There are 4 ways to turn a row about zero (a turn may also mirror it). The second row of each pair is the first, turned, with some noise. The first 36 pairs use one turn. New pairs use 3 turns, one after the other, and a turn may come again.
Some pairs, each with its turns in order after it:
[-38   6   3  11 -27  10 -13 -23]
[ -2   5  -3 -11  34  14  19 -34] => (3)

[ -4  16   5 -21  43   7  31  18]
[-18  -1 -10   0 -27 -12 -52  -5] => (3)

[-11  -7  10 -42  -3  17  21 -12]
[-12   5  23  28  10  27 -23   6] => (0)

[  9   3   6  -3 -35  26 -11  -8]
[ 10  28  15  -5   0  29 -13   9] => (1)

[  6  -7  11   0   2  26  -2 -10]
[  8   6  -2   7  13 -23 -10   3] => (2)

[ 21 -17   4  30 -36 -19  13  -6]
[ 21  24 -16  -5  13  -1  32  31] => (3)

[  4 -25   7   3 -40 -33  33 -12]
[-33   5  17  23  26 -43   5  -8] => (0)

[  2   4 -17 -43   4 -32  -6  18]
[-29 -17  17 -21 -36  15   4  15] => (3)

[ 0  5  8  8  2  2 -7 24]
[  2  -3  -5 -10  19   4  -6 -15] => (1)

[ -4   0   4   6  -9 -14  15 -27]
[-14   9  14  -9  17 -17 -11   0] => (0)

[ 21  -2  -8   5 -32 -13  10  -1]
[-28  13  17   0   8   9  11  18] => (2)

[ -2   4  -3   3  20 -35  -3   1]
[-11 -21  -3 -16  -4  23   3 -20] => (2)

[  9  -3  -3 -10  -5   1  -7  12]
[-10   7  -1   3 -10   2 -11   6] => (2)

[  2  -9  -7   4   1 -15 -11  -4]
[  7 -11  -4  -4   4 -15  -2  -9] => (0)

[  5   0   0 -32   9  12  -7  26]
[  4 -15  22  -5 -22  13 -24   1] => (3)

[ 36   6 -34  16  -7   7  -5 -32]
[  5 -30  32 -36   8 -12  19  10] => (0)

[  0   1   2  -4 -15   0  -4 -42]
[ -7  -2   7 -17  30 -19  20  -3] => (3)

[ -6  -1  20 -14 -29  -5  -2  -6]
[ -3   9   9  24  -3 -18 -15  15] => (0)

[ 43 -20  -6 -27 -11  15 -43   1]
[ 28 -31  54   3  -3  -4  15  21] => (3)

[  2 -10   3 -22   4 -41   0   6]
[ -7 -17   9  19 -15  -7  15 -32] => (1)

[ -2 -27   8 -17  12  -1   3   3]
[ 15  -7  12 -10 -11 -10  22  -8] => (1)

[ 0 23 -5  1  5  9  0  1]
[ -5   3 -20  -1  -3   3 -15   5] => (1)

[ -1  -2   2  -7  -2  15   1 -11]
[  7   0   3   3   1 -18  -2   5] => (2)

[ 19   2  -3  -6  -3  43  19 -43]
[-28 -16  43 -21  -1  24 -11  24] => (0)

[ 14 -21 -10   0  15 -22   3  14]
[-17 -25  16  -9  -2 -15   8 -14] => (1)

[ 20  40   9  -8   9   0   2 -13]
[ 18  24  30 -18 -14   7   3   3] => (0)

[  1 -29   7   0   2  16  -1  15]
[ 14   0  15 -27   7  -4  13  -3] => (1)

[ 32   8  36  11  -6  -7 -40  12]
[ 17 -28  16   1  20  38 -26 -19] => (1)

[-15  -8   3 -19  -2 -18  -7  28]
[ -1   0 -16 -17 -28  18  -4  11] => (2)

[ 15  -1   1  -1  -3  16 -14  16]
[  4 -13  -3   5 -20   6  13  10] => (0)

[-11  -6   3  -8  16   3  36   0]
[  4 -28 -19   7   3  -8  18  12] => (2)

[-9 43 21 19 -7  6 -1 18]
[  4  35 -23   7  -3   1  28 -28] => (2)

[ 33  13   9 -13 -22  31  30  12]
[ 21  23  19 -15  16   0 -36  31] => (3)

[ -1 -19  15  -3 -12  -3 -14  27]
[  1  19 -16 -13  -5  15 -16  19] => (2)

[-15   8   6 -14  -2  -7  33 -13]
[ -7   9 -22  15 -14   3  29   7] => (1)

[-16   3   1   5  -7 -37  -7   1]
[-19  -8 -21  -7  -4  16  24   2] => (3)

New pairs. What belongs after each?
[  1 -16   1   0  -1  30   0   2]
[-20 -13  -3  -2   0  -3 -18  15] => (0) (1) (3)

[ 3 -2  7  2 -3 17 -5 -5]
[ -3   6   0  11   8  -8 -13  -2] => (1) (2) (1)

[-2 10  5 16 17 -7  1  5]
[ -6  21   2   8  10   5 -12   0] => (0) (1) (1)

[  5   5  43 -14  35   5   0   1]
[-44  20 -20 -20   2   4  17  -4] => (1) (3) (2)

[ -2   0  15   7 -22 -15  -4  28]
[ 34  11  -3  -3 -16   4 -13  -8] => (1) (0) (1)

[  7  -8 -14   9  -5 -19 -13   7]
[ -6 -11  19 -11  -8 -15  -5   8] => (1) (2) (3)

[  1  -3 -43   2  -1   5  -8  16]
[-19   1  -8  -4   0  41 -11   0] => (3) (0) (3)

[ 1  0  7  0  6 23  3 43]
[  0  -1 -32   1  30  13  -2  19] => (2) (3) (1)

[ -5  -1  22   7  35   4 -11  -4]
[  5 -11   5  14  29  22   0  11] => (0) (1) (3)

[ -2   0   2 -29 -30  33   4  16]
[-39 -17   2  -1  -1  14  33   1] => (3) (2) (3)

[  1 -12  -8 -15  -2   6   3  -4]
[ -6   8   7 -16  -1   7   3   5] => (2) (3) (1)

[ -8 -12  -3  20  19  17   5  43]
[ 13 -20  -5   2  37  10 -21  24] => (2) (2) (1)

[-2 16 11 18 -2 11 -1 -6]
[  6  -4  12  -2  19  -8 -14  -5] => (3) (2) (2)

[-19  -9  13 -15 -43  12  -9  21]
[ -1 -30  20 -27  13   8  29 -16] => (1) (2) (2)

[-10 -29   9  26   7  15 -17  -5]
[  4 -15  23  -2  35   3   9 -11] => (2) (3) (1)

[  0  -3   0  34   2 -14   3   0]
[ 25  22   0 -12  -7   4  -2   4] => (2) (0) (1)

[ -5  43 -12   9   0  -1  25  14]
[-17  -7  -4  36   9 -11 -20 -26] => (1) (1) (1)

[  2 -10 -24  10   3  18   9   2]
[ -9  29   8   1 -11   6   1  -2] => (1) (2) (1)

[ -7 -12  -2   1  12  42  22   3]
[  1 -20 -31   1   1  29  15  16] => (0) (0) (0)

[-19 -12  -9  12   4 -40  14  -2]
[-38  18  -6  14  -7  -8  19   4] => (3) (2) (0)

[ -2   6 -13 -10  34   5 -11   0]
[  5  -6 -17   4 -12 -20  23  15] => (1) (0) (3)

[  2  -5 -10  -5 -15   8   7 -20]
[ 3 -3 19 11 10  3  2 15] => (3) (1) (2)

[ -4   5  -4 -10  43  22   8 -10]
[ 22 -35   2   2  -5  -5 -23 -20] => (2) (2) (3)

[ 24  31  -7 -20  33  19 -14  -4]
[ 12 -46   6  12 -18   0 -15  26] => (0) (3) (3)

[ -1   3 -22  12   4  -1  28   4]
[-10  13   1 -14  -7   4   1 -31] => (2) (0) (3)

[ -1 -26   2  15 -43 -12 -11  28]
[ -6 -57  11  -2  -4   8  16 -15] => (0) (0) (2)

[-18  -7  -4  -9  -3  -1 -10  30]
[ 12  11   5 -14  22  -4  11 -20] => (3) (0) (1)

[ -9   3  -8 -26 -21  -4  -1   8]
[ -3   9  -6 -13  22  -4 -22   5] => (1) (1) (1)

[  0  37 -26 -12 -10 -31   1  -5]
[-31 -16 -21 -12 -13  10  24 -25] => (2) (2) (1)

[13 -7  8 -9 -5 32  7  1]
[-18  -5   3   6  -1 -11 -28  12] => (0) (1) (3)

[-43  -5 -11   2   8  -5 -10  43]
[ -7 -42 -26  13  -1 -25 -10  29] => (0) (0) (2)

[ 21 -12   6  43  -3   4  20 -24]
[ -1  15 -44   0  17  -8  20  24] => (3) (3) (0)

[-24 -32 -36  18 -15   2  -4 -21]
[-42  -2  20  30 -20  10  10 -18] => (2) (2) (3)

[ -7  11  16 -32 -43 -11   0  12]
[ 12 -26 -15  -9   0   7  -6 -49] => (1) (3) (2)

[-19  14  -4   6  20 -11   2  -6]
[ -8 -32   5  -3   3  -1  -2   1] => (1) (0) (2)

[ 40   8 -15  -2  19  10   1   6]
[-19  -6  32  17 -12   7 -18   4] => (1) (3) (0)

[-4  2 10 -4 -9 24 25 11]
[  9   5  19  14   2 -16  -8 -24] => (0) (3) (2)

[  5  -6  -7 -43  22  -3  24   8]
[-13  41  -5  -9   2  -1   5  31] => (1) (1) (0)

